Every row belongs to one group in each of 4 separate groupings. Each group adds its own fixed numbers to the row, and there is some noise. The rows also spread widely along 15 directions, which tell nothing about the answers.
Some rows, each with its group in each grouping after it:
[-17   2  -2   9   2  12 -12  18 -41   4  -6  27   6 -17 -14  -3  -1  28
  17   9 -13 -10 -38  13   0   1 -11   7 -14 -18  -2 -14   9 -15   1 -16] => z598 z824 A biva
[ 21  27   1  12   0 -20  -3  15  10   4  16 -18 -23  10 -43   9 -19 -10
  -1  17 -17 -19  -4  11 -18   7  10 -16 -17  -9   7  -5   2 -35  30  -3] => z253 z599 F dof
[ -5  21   3   0  -9   6 -26   9  -3 -15  -4   0   3   5   5   4  12  -8
 -24   0 -18  12  14  30   1 -11   0 -19 -20 -10  13   3 -15  59  13   8] => z253 z599 F dof
[ 36  38  20  -4  -4  -8  10 -12  25   1 -25   6   6 -16 -12  16 -47  -8
  -2 -11 -12  36   0  17  12 -10  16 -21 -13  -8  23  -5   3 -17 -26   2] => z249 z803 B biva
[  3 -20   2 -19 -12  14  -9  -2  18  18 -32  -5  30   2   6  -8  11 -15
 -10  22   4  11  11  19  11  -8  15  20  -4  -2   2  35   0  25   0  15] => z878 z452 D gam
[-20  -7  16  16   1  21 -12  18  33  26  -3 -25  -5   7   9 -12  39 -20
 -21  29  12 -20  17 -16  -6  -7  31   5  34   8 -16   7  21  38   4  -5] => z791 z335 D gudi
[  9  23   2  19  -9   7   2 -16  19   0   8 -32 -16  15  -9   1 -10   3
 -13  31  -9 -18  -2   3 -20   5  -1   6  14  19   6 -18 -24 -13  10  26] => z249 z824 A gudi
[ 11  36   3  10 -27   1  -1  27  20 -12 -26  18 -10  -1 -19  16 -20 -18
   2   8   6   1   7  36  16 -29  17  -7 -20 -10  15  -7  22 -18  23 -28] => z598 z85 B gam
[ 35  34  -1  -9 -15 -26   8   8   9 -35  10  17  24  -6 -33  16 -28 -15
   5 -26 -15   8 -16  19   1   0  10 -16  -9 -19  20  13 -15 -40  -1   2] => z878 z335 X dof
[  7  46   6 -22 -10   0   8  23  -1 -16  12  -7  11  14 -20  18  10  -5
 -31   0  -1  -5  29  27  16  -3  17 -37 -19 -16   1  12 -12  17  57  14] => z791 z803 X biva
[  4  33  -9   2  12  23  20  10  -8 -39  13  -8  23 -14  -3  14   2  37
   8  -3   3 -25 -12 -18  -8  15  15   0  31 -14  -8 -22 -13 -21  -2  15] => z878 z85 U gudi
[ -9  17  28  12   2  16  12  13  -9  32 -11   4  -8  -2 -10 -18   2  15
 -15  21  -8  -8   9  13  17 -13  -6 -16 -19  -7  10 -22  20  17  34  -7] => z253 z452 U dof
[-12  14 -27 -18  -6   9 -39  15 -28  -6  19  10   5 -16 -13  22   3   4
   9  13  13  -6 -29  20  -6  -7   6   4  -9 -20 -23   8 -21 -50   2 -11] => z249 z824 D gam
[  7   4   5  -4  -4 -17   6  -7   6   9 -22  -1 -21  23  -7  -3 -24   7
 -15  19 -13  -1  25  20   1   3  -2 -17 -17   4 -11   5   8  22  33   6] => z253 z85 X biva
[-15  24   2  -4  -2  15   7  15 -22 -14   6  20   1  -9  -4   3  33  10
 -14  -6  14  -5 -11  31  -1  17  -2   9  -1 -11  -3  -2   5  -6  29   4] => z791 z803 B biva
[ -1  -2   8 -18   4 -20  17   4  -1  -5   9   2  16  14 -20 -15  11  11
 -23 -10  -9  -4   6  -3   6  20  -7 -21 -12  -8   4  30   5   9  36  21] => z878 z452 B gudi
[ -8   5 -11 -10 -13  23 -24  15   3   1 -23 -12  20   1  -3   5  12  -1
 -11  35 -16   6  -3  21  10  -3   7  14 -23 -14   3  21   1  17  17  21] => z249 z452 A biva
[  5  20  20  -5   5  -4  -2 -27   4  12  35 -16  -9 -12  -5 -13   4  -2
 -33 -13 -12  23  -9 -15  -9   7 -11 -17   6   9  10 -10 -16 -11 -19  17] => z791 z335 X gam
[  7 -31  -4  -8  46  -5   3 -12 -17   8  14 -11   0  -6  -9  -6 -16  17
   6   8  -1  21   2 -21 -14  13 -25   3 -16  12   1  -4   7  15 -16   0] => z791 z85 X biva
[ -1  36  -1   3 -16 -20  -1   8  17 -24  22  13  -7   9 -19   5  -2  -4
 -22 -21   2  -8   4  -2   0  -3  11 -29   9  -6  -1   6   9 -19  16 -15] => z791 z824 F gam
[ 10  -9 -10 -28   1  11  -6  -6   8  -5  -8 -19  30   9   6   7  13 -17
 -24   8  14  22  25  29   2  -1   2  16  -3  12   8  30 -28  33  10  22] => z598 z599 U biva
[  1   0  -4  -7  29  -3  -4   4 -23  18  -3   2 -39   3  -7  15 -24  15
  10  23  15  -6  13  14 -14  -1  10 -23 -13  -7 -30  -9   6  -7  28 -15] => z249 z599 F gam
[ -8  39  12   9  -7   5   9  -6   1 -33   5   4  -9  -2  13  -1  11  11
 -27 -21  -1   2  11  11  -2   1  -1 -21  10  -1  11 -21 -19  35  13  18] => z878 z85 U gam
[ 19  16   8  -1  19  -7  17 -14 -38  -4  -3  23  -7  -7  -6   5 -38  30
  22  -6  -7  -2 -10  15 -11  -2  -3 -25  -4 -12  -7 -25 -13 -14   1  -2] => z791 z335 X gam
[ 19  22 -11  17 -27 -23  21  -3  15 -43 -10  21  15  23 -24  -2 -19   4
   2 -11 -17 -11 -12  20  -4   3 -11   2  -2  -4  16   9   8 -21  25   9] => z791 z335 A gam
[ 16 -17  11  -8  24  10  39 -13  -3   5   7  11   5   0  -1  -1   8  -6
   0  -8  41   6  11  28 -11  13  -6  32  18  22   5   3   2  -9   9  -1] => z791 z599 X biva
[ -6  -3  -3   7  19 -14   2   1  21  -2  15 -18 -24  14  -7   4  14  -3
 -13   1  15  -9  12 -13 -24  20  17  -3  26  12 -12   8   8   1  14   6] => z249 z452 B gam
[ 18   2   9  -1  -7  -5 -13 -14  -5  20  -9 -13   1  -5 -17 -10 -22 -10
   2  20 -24   8 -19  16 -13  -6   1  -2 -19  -6  15   4 -22  -8 -10  16] => z878 z335 F gam
[-18  20 -12 -15 -14  18 -16   8 -28 -18  25  21  30   4   9   4   4  20
 -13  -3   9  -3   7  14  19 -35 -14 -29  -1   2  -2  -5 -26  19  15 -16] => z598 z452 X dof
[ 15   9   6 -12  -8 -18  16 -14 -16  -7  -3  -2   3  22 -17 -15  -1  15
 -19   3 -25  -9  -1  35  -9  27 -18  -3 -20  -4   8  11 -25   3  39  40] => z253 z824 F dof
[ -9  24   5  -2   1  19 -20  21  13 -25 -10  -9   8 -16   6  11  33 -22
 -25  -9  -7  27   6  23   4   2  16   4 -10 -19  19   1  -5  47   0  18] => z249 z335 U gam
[  9  49  -9 -23  -8  15 -13  11  -7 -12   8 -10   9 -14 -14  23   2   7
 -11  10  -6   0  -3  16   4   2  23 -10  -8 -21  -9   1 -21 -35  16  13] => z791 z824 B gam
[  7   3 -22  -4  13  21 -17  15  -9  -4 -25  -8  -5  -7  -7  17 -16   6
  16  38  -4   5   2  19  -4  -5   3  12 -30 -12  -4 -10  10   2   7  -5] => z791 z452 F dof
[ -1  19   8  18   5  16   4  13   9 -17   2 -16   1   1 -11  -3  21   4
 -17   8 -27   6   6   8   2  12  -8  14 -17  -4  32 -22   5  42  18  21] => z253 z824 X gam
[-20  -3 -40  -3  -7  -4 -29   6 -12 -36  -5  14  -8  14  10  15  13   5
  -6   6  10  -2  -1  28 -14   5 -13   8  -6  -3 -20  13  -6  17  20  -3] => z249 z599 U dof
[ 10 -14 -16 -26  13 -22   4 -28  -9  -7 -26  11 -22   6  12  11 -33  13
   0   0  23  16  19  21 -15  13   3  -8   3   5 -33  14 -12  -2   3   4] => z878 z85 U gam
[ 16 -20  -4   0   9 -18   8  14   9  18 -10  -5 -10  22 -31   5 -15 -13
  12  31  11 -16   8  24 -14   7  12  10 -10   0  -9  26  16 -20  38  -4] => z249 z599 A dof
[  6  -4  -6 -20  25  -1   2  -3  -5 -21  23   6  12  -2 -14   8  -4  -1
 -17 -13  12  36  16   8   7   1 -31  -9 -31   4  16   7   5  16  11  -3] => z791 z599 A gudi
[ -3 -12  -1 -12  38  26   2   0   0  -5 -38  -9  -9 -22  22  12   7  13
  -4   7   9  34  13   7  -3  24   9  21  -4 -11  -9 -10  17  42 -16  14] => z249 z85 U gam

New rows, each followed by its group in each grouping:
[ 28  14  -6   6  -1 -10   7 -16  36  -1 -20 -31 -32  23  -9  13 -37 -22
  -9  30  15   3  34  19 -18  -7   6   2  -3  26  -1  -6  -4  -4  17   4] => z791 z85 U biva
[  8   2   8  25  17   8  12  -8  -2  -2  -6 -21 -34   4  -3   1   7  -1
   3  12  -1 -12  -8  18 -38  21   4  23  14  10  11 -28 -10   9   7  19] => z598 z599 F gam
[  4  46   4 -12 -26   6  10  -9  -3 -10  -7   8  13   3   3   2  -4  25
 -19   0  -9 -13  -3  10   6  -2  14 -24  17 -15 -21  -1 -17 -27  19  16] => z791 z335 U gam
[ -1 -25 -20 -16  29  -4  -9   0  -2  -4   3 -22  -6   3  -3  10  14   5
  -5  14  -1   7  11  -6 -20  30   9  10  -2  -6 -19  21  -2  24  10  20] => z878 z599 X gam
[-12  10  -3 -10  10  17   4  27 -29 -35  11  26  46 -11  -3  11  31  21
   5 -24  10 -13 -15  16   1  10  23   2  22 -26  -5  13 -19   9   7   9] => z249 z824 A gam
[ -3  17   5   0   2  29   3   5 -11  -6   1  -9  -1 -12  -2  -1  24   1
  -8  12   3  -2  -8  24  -6   7   5  18  -5  -7  14 -14 -13   5  14  21] => z878 z452 F gam
[  0  -8 -10 -22  13 -14  -8 -12 -13   3   7   8 -23  -3  -8   7 -15   2
  -8   1  13  28   1  18  -5   8 -19  -3 -26   2 -10   5   0 -19   6  -5] => z249 z85 X gam
[  7   9 -10 -37  30  12 -14 -15 -24  -8  14 -15   3 -17   6  17  -5   3
 -18  -2  15  38  17  15  -6   5 -13  -9 -20   4  -8  -3 -31  14  -3  13] => z791 z335 U biva
[  6  -9   6 -18  14  -3 -19 -28 -20  23  14 -10  13  -3  10  -7 -14   4
  -3   5   4   5  -2  -5 -19  -8   2 -21  16   9 -19  10 -37   8 -26   8] => z791 z335 D biva
[ 13   1  17 -14 -27  -8  19 -26  21  21 -20   8  18  20   1 -19 -13   3
 -24   8  -9   7  11  19  15  -8  -3  -3   2  11   6  21  -5  -3  12  18] => z249 z824 X gam
[ -3 -17  -7  -1  20  -6   2 -16 -31  -8  16  11 -15   2  -5 -12  -1  15
  -3   1  -4  13 -11  12 -17  15 -48  10 -23  12   3 -12  -1   8   7   3] => z791 z335 X dof
[  9  15 -12  11  11   1 -23  34  16 -12  19 -31  13  -5 -41  13  -7 -14
   1  20 -27   3  -9 -18   0  -4   3  -1 -30  -9  30  -5  13  -1  -1  -9] => z598 z824 F biva
[ -4  -6   3   6  19 -16 -16  13 -21  -9  26   5  10  -6 -30  -6   0   0
  -2 -11 -14  10 -15   4  -8   7 -15 -10 -25  -9  20   5  -2  16   2   0] => z253 z85 A biva
[ 13 -13   1 -31  20 -10  15 -21  10 -15  16   2  18  -6  -6  -4  12 -11
 -30 -29  19  47  14  17   1  25 -20  19 -10  12  18  25  -4   0  -6  19] => z253 z85 B gam
[ -7 -30 -25 -29  16  19 -18   3  -8  -1   3 -10   8  -5   3   9  38 -16
 -13  21  21  21   5  31 -12  20 -10  46 -13   4 -10  28  -5  13   9  12] => z791 z599 X dof
[-30  13 -14   7 -31  -6 -30  16  21  -7  -6   7 -23  25  -4  -3  15 -15
 -38  20   1   1  19  17  11 -16  -9 -14 -20   5  -8  18  29  29  42 -14] => z791 z452 A biva
[-26 -17 -14 -29  22  18 -19   2 -14  26  19 -17 -25  -2  -3  -5  22   5
 -27  36  25  17  18  -1   3   3 -20   5 -30   7 -26   6  16   1  27 -10] => z791 z85 F gam
[ -5  35  15  -3 -11  -2  27  18   5 -21   6  35  -3  -2 -12   9  15  -1
 -17 -32  29  -5   1  31  11   2  19 -14  16 -13   0   4  17 -28  32 -10] => z249 z452 A gam
[ 19  19  -2 -24  -1 -17   2 -11  -4  -6 -12  10   7   5   3  18 -32  12
   0  -7  -4   3   6  14  -5   4  25 -32  10 -14 -21  15 -22 -12  -1  12] => z249 z452 X dof
[ 16   0   4  20   7 -11   6 -25  16  16   7 -14 -20   8 -14  -5 -27   3
   1  18  -7  -2  -4 -12 -23  -1  -6  -3  10  17   3  -9   4 -22  -7  -1] => z791 z599 A gam
[ 16  21  -3  16 -16   9  -4 -11  30 -11 -10 -24   8 -13  -3   4   3 -12
  -5   8 -14   4 -24   3 -20  12  12  29  20   3  18  -7 -16 -13 -32  26] => z878 z803 U dof
[ 21   6   2 -29  28  -1  29 -18 -10   2   5  -4  -3  -2   6  15  -7  20
  -4  -6  21  -2  12   6 -16  30  19  -4  29  -2 -33   6 -12 -26   6  16] => z791 z599 X dof
[ -4  19 -43 -28  21  -3 -20   1 -16 -36   7 -13 -10  -6 -13  22 -20  35
 -12  14 -16  29   7 -13   4  13 -31 -16 -47 -17 -15  -8   8 -12  18   7] => z791 z85 U gam
[ -7  27  22   4   2  41   3  26 -22  20  -8  15   7 -28  -1   4  16   8
   3  14  11  -5 -11  32  15 -19  12   3  -8 -21   7 -25   5  -3  14 -14] => z249 z599 U dof
[-16 -16  -6  -9  21   5   8 -15 -17  -4 -17   7 -13   4  29  -7  24  36
 -12  -2   3  -7  -1  -4 -22  40   3   5  29  -6 -39   7  10  30   1  18] => z791 z599 F dof
[ 23  38  20 -13   4   9  12  14   9  -3  -1   4  16 -30 -13  18  -5  -2
   1 -18 -10   8 -10   3   7   8  45 -17  10 -35   4  -1  -2 -26 -11   6] => z878 z599 X gam
[-13 -32 -20   8  18  -9  -3  -8   1  -9 -12   6 -28  -1   4  -6  11   4
   0   5  13   8 -12   7 -25  31 -22  36   1  11 -10   2  21   6  -2   0] => z878 z452 U dof
[  2  -5 -29 -28   9 -14  -8 -24  -8 -25  -4 -10  -8  14  -1   6 -24  26
 -18  13  -8  24  17   3  -4  14 -29 -10 -28   5 -16  14 -10   9  19  24] => z878 z85 A gam
[  4  30  13  -9  -5  27  -2  11 -14   0  12 -11  23 -15  -9   1  28  -5
 -15   6  -5   1 -15  26   0   3   8   5  -9 -15  20  -5 -23   1   6  21] => z791 z803 F dof
[  6   7   0   1 -11   7   1  -1   3   3 -13 -17  13  21   3  -3   1   8
  -5  25  -8 -27  13  14 -12   4  23   2  22   4 -13   9 -23  18  18  25] => z253 z85 X biva
[ -8 -10 -15 -30  -6 -13 -29 -13   4  -4  -1   8 -10  -4   3   2  15 -27
 -35  -8  14  44   3  31  -4   9 -17  10 -23   1  -7  30  -5   6   0   4] => z791 z335 U gam
[  2  -6 -18 -41   8   2 -19  -8  -9  10   5 -10  13  -7   5  13   1  -1
 -12   9  26   9   5   5 -11  10  21   0  11  -3 -37  32 -21 -26  -6   5] => z791 z85 U biva
[  5  13  17 -22  30  17   4 -14  -9  13  33 -35 -11 -18   6   6  25  -5
 -26   1  18  15  12   0 -22  23   9   0  16   9  -5 -10 -32   4  -7  26] => z791 z85 X dof
[ 12  25   4   6  -7   6  -1   0  29   4   7 -28 -23   8 -12   5  10 -28
 -21  26  11  -5  12  17 -17  -1   9  12   7  17   6  -3  -4 -15  19   8] => z791 z335 B dof
[ 17 -15  10   0  -6 -16  32  -7  20  -1 -28   6  18  27  -5 -16  -1   5
 -10   2 -11  -8  15  14   0  16   7  12  12   2  -1  26  12  18  23  20] => z253 z335 X gam
[ 11 -19  18   4  16 -10  19 -17  -8  15 -23  20 -29   4  -8  -9 -31  -2
   4   5  16  27   9  38  -4  -4 -25   3 -31  13  14  -9  14   6  13  -8] => z249 z85 A gam
[ -9  -2   7  -6  26  24 -10  18 -61  24   9  13  21 -30 -18  -6  -1  36
  23  19 -24  -5 -32   1   5  -2  -6  -5 -31 -30   0 -19  -4  -3   0  -5] => z791 z824 X gam
[  6  14  17  12 -16   2  10 -20  17  22 -33  22 -43  -6   9   0 -31  -6
   2  11  23   4   1  28  -3 -13   7   5  11  14 -11 -22  16 -28  -7 -22] => z878 z824 D gam
[-20  17   1 -16  -5  23 -16   7 -30  -1 -10   4  13 -17   7  -1  30  16
 -17   3 -12   8 -20  26   4  15   1   5 -12 -25  -2   4 -18  14  13  27] => z249 z452 U biva
[  3  14 -12 -12  -5   2   2  -4  12 -13   6   0 -14  19  -4   7 -19   3
 -21  16  22   5  34  20   9 -15 -14 -13 -15  15  -8  -4   5   1  32 -13] => z253 z85 F gudi
[ -7  34  -2 -21  -9  20  -2   7 -14 -13 -19  26  10 -11  10  11  -8  28
 -12   1   1   9   7  18  23 -10   6 -25  -9 -21 -18  -4   9   2  15  -4] => z791 z452 A dof
[ -6  -9 -20 -12  15  18  -2  26 -25   2 -25   1   7   7  -8  13   3  26
  17  44   6 -25   5  20  -6  13  14  17 -11 -17 -33  10  11   2  38   2] => z791 z824 A dof
[  7  -2  17 -23  14 -12   5  -5  -5  20  10   3  -6  -4 -10  -1  -9  -9
 -17  -9  11  21  18  15   4  -2   6 -24 -16  -2   3  11  -7   8  15   1] => z878 z452 X gam
[ 23   8  11  12  -3   2  19  17 -11  16 -26   5  16  10 -23  -4 -21  11
  26  26 -16 -38 -10  21  -6  -5  27  -5   0 -19   2   1   4 -15  23   1] => z791 z452 F dof
[ -8  -1  -2 -12  -2  -8   6   3  10 -24  -6  22  12   5   1   0   5   5
 -19 -17   7  12  10   6  10   9  -2  -6   3  -5  -3  19  11  24   8   0] => z878 z824 A gudi
[  5  39  -6 -13  10   0   1   6 -27 -21   3 -13 -23  -7  -9  25  -1  25
   2   3 -14 -17  -8  12 -22  32  28 -18   2 -30 -24 -13 -28 -18  31  36] => z878 z452 X gam
[ -5 -13  10   5  44   9  23  20 -34  -5  10  11   8 -15 -20  -5  12  27
  15  -5   3  -2  -9  -3  -6  20  -6   2 -11 -17   6 -11  22  10  15  -3] => z791 z85 A gam
[ -7 -37   3 -38  27   0  -9  10 -10  17  15   0  34 -13  -6  -6  23 -18
 -17 -10  33  24  12   4   4   6   9   2  -3  -2  -5  44  -7  22  -4  -3] => z878 z85 U biva
[ -7  22 -21  -7   4  18 -13  27   0 -25  -4  10 -16  -3  -3  32   0  -5
   0  15  23   3  15  33   4  -8  14   8  -9  -4 -13  -8   8  -1  22 -18] => z249 z824 X biva
[  9  14 -11 -16  18  -9  12 -26  13 -22  10 -16 -18   3   4   6 -12  20
 -21  -6   2  14  12 -16 -14  27  -8 -11  11   8 -12  -6  -3  -8  -1  21] => z878 z452 F dof
[ 12  40  12   3 -15   6   4  -8   9  -3 -24 -13 -22  -1 -11   2 -13  -3
 -22  15 -24  18   0  36   4   6 -13   1 -35  -5  26 -21  -8   2  23  28] => z249 z824 U biva
[ 25  36  -5 -11 -23  15  10 -13  -2 -24   2  -5  26   6  -8   6   2  -8
  -8   7   5  -5  -4  45  -7  -2   1  19   6   7  14   5 -42 -27  17  30] => z791 z335 B biva
[ -5   3  -4 -17 -14 -18  -9 -20  14   0 -12   6  -8  10   5  -6  -4   4
 -27  -2  -5  13   5   2   2  15  -9 -10  -1   2 -19  23  10   0   4   8] => z791 z824 D biva
[ -6  13 -22 -35  20   0 -13  18 -17 -26  27  -6  12   2 -21  15  10  12
 -23  -3   1  19  20  10  13   8 -12 -20 -38 -18   0  11  -3   9  38   8] => z253 z452 F gam
[ 29 -11   9  11  16 -12  17 -11  -3   0 -21  -6   5   7 -10  -7 -30   8
  16  10 -22   5  -1   8 -16   8  -5   2 -12   2  16  -6  -2  20  -9  15] => z791 z85 X dof
[  4  15  -3  12   9  -4  -4  -7  23  -4   2 -29 -22  -5 -10   5  -3   7
 -11  10 -17   4 -10 -18 -20  25   7   6  10  -2  -1 -13   2 -16  -9  18] => z249 z824 U gam
[ 16 -36  -5  -3  42 -19  -2   0   2  -2  -8 -13  -9  -6 -20   2 -18  -7
  15   4   1  24   5  -5 -19  17  -8  11 -26  -1  10   7  15  21 -11   3] => z878 z85 D gam
[  4  -2 -25 -10  -1   4 -10  -2 -10 -19 -27  16  18   2   2  11 -23  20
  11  15  -3   6  -3  12   0  -1  -1   3  -9  -9 -17  13   5  -1  -4  -1] => z791 z85 A biva
[  6  24   6  -4   7   6  -2  19  21  -8   6 -17   0  -8 -25   6   3 -12
 -19   7  -8  22  14  -3  16  -4  -6  -9 -36 -11  25  -7  26   9  18   0] => z791 z85 D gam
[  8  17   2  11  29  21  22 -11  -2 -15   8 -21 -29 -10   2   9   1  15
   3  11  20  -5   8   0 -26  18   3  18  19  15  -1 -37  -8  -6   3  15] => z878 z85 B gam
[  0 -14  -5  -8  21  -1   2  13  -5  -5  -2  -3  12   4  -9   3  13   8
   4   6   1  -4   1   6  -7  17   2   6  -4 -13  -7  17   9  17  15   9] => z249 z599 D dof
[ 14  -8  -4   6  12 -21   8  -5  11   8 -10  -3 -21  21 -20  -1 -36   2
   5  21   2  -5   9   6 -11   4  -4  -4 -11  11  -4   1  14 -11  17  -9] => z249 z824 F biva
[  5 -12   9  -9  -1  -8   2   5 -16  -1  -7  -2  26   6 -15 -12  20  -5
  -4   4 -16  -8 -11  23 -12  20  13   7  -4 -18   5  34 -21  19  21  36] => z878 z335 A gam
[  3  11  21 -14   0  10  -4   2   4  24  12 -32   1  -3 -19 -18  24 -16
 -35  19 -16  15   5  12   2   9  -7  -2 -31  -4  24   9  -5  13  20  26] => z791 z85 F dof
[  3  -7   6 -15  27   8 -18 -13 -36  17  14  -6  -4  -9  11   9 -17   3
   3   2  21  10  10  16 -20 -19  13 -23   7  10  -8  -9 -45  21 -16  -5] => z598 z452 F gam
[ -8  27  18 -32  42  29   4  18 -29   0   9 -22   3 -25   1  11  21  27
 -22  -1  -6  16  15  -5   9  24  16 -29 -16 -30  -7 -12  -5  30  16  26] => z249 z85 F biva
[ 18   5  13   9  10 -28  -4 -23 -19  -2  -2  -2 -20  13  -6  -3 -30  -5
   1  -7 -14   4   4  24 -31   5  -3 -23  -8  11  11  -4 -33  28   1  15] => z791 z824 B biva
[ 11   3  18 -22  26  17  12 -34 -21  16  20 -20  13 -11   5  -9   2  16
 -23   0   1  23   6   2 -10  14 -15  -5   1  10   6  -4 -32  11  -6  35] => z791 z599 A biva
[  5  13 -10 -14  -5 -14   9   9  17  -2   1  -7   0  18 -22   1  -5   5
 -17  16   2  -7  21  -4   8   4   5 -16 -12  -4 -11  23  20 -20  38   0] => z791 z85 B gam
[  7  14   2 -23 -16  -2 -18  17 -15   4  -9   8  30   0 -13   3   7  -8
 -10   4 -17  -1  -5  31   5  -3  20 -19 -21 -31   0  34 -13   9  17  10] => z791 z599 F dof
[  1   4   1 -16   2  -2  36 -25   8 -17   8  10   7  11   1 -13  10  14
 -36 -16  20  16  16  10   9  20 -32  11   2  21   5   5   6  -4  22  14] => z791 z824 U biva
[ 15 -14  -3 -13 -13 -17   0 -14  41  11 -33  -2  -3  12 -10  -6 -13 -21
 -20  12  -4  30  13  16  10   9 -10  17 -25   4   5  31  31  -3   7   6] => z791 z824 D gam
[ 12 -18  -2  -8  20   3  12   7   5   3 -18  -6 -11  13 -12  -2 -10  -7
  -4  25  16  11  31  33   2   1 -14  17 -32  11   9   2  19  23  31  -5] => z253 z85 F dof
[ -3  43   0  -1  -6   1  -2   7 -10 -18  -6  -6 -23  -6  -4  15  11  16
  -8  -3 -14 -17 -14  13 -16  27  25 -16   9 -29 -21 -10  -8 -21  24  26] => z791 z452 D gam
[ 25  13   2  -8  -5 -10   4 -30  21  -8 -11   3  13   1   8   6 -34   3
  -7 -13  -5  20   9  -1   0 -11   5 -19  11   3   0   7  -6  -2 -25   5] => z791 z599 D gam
[  0  18   0   1  29  -3  -5   4  -6   2   9  -1 -34 -18  -7  18 -18  17
   0  -2  10   3   1  -6 -15  14   9 -13   7  -7 -24 -29  10 -24  -6 -18] => z253 z824 U dof
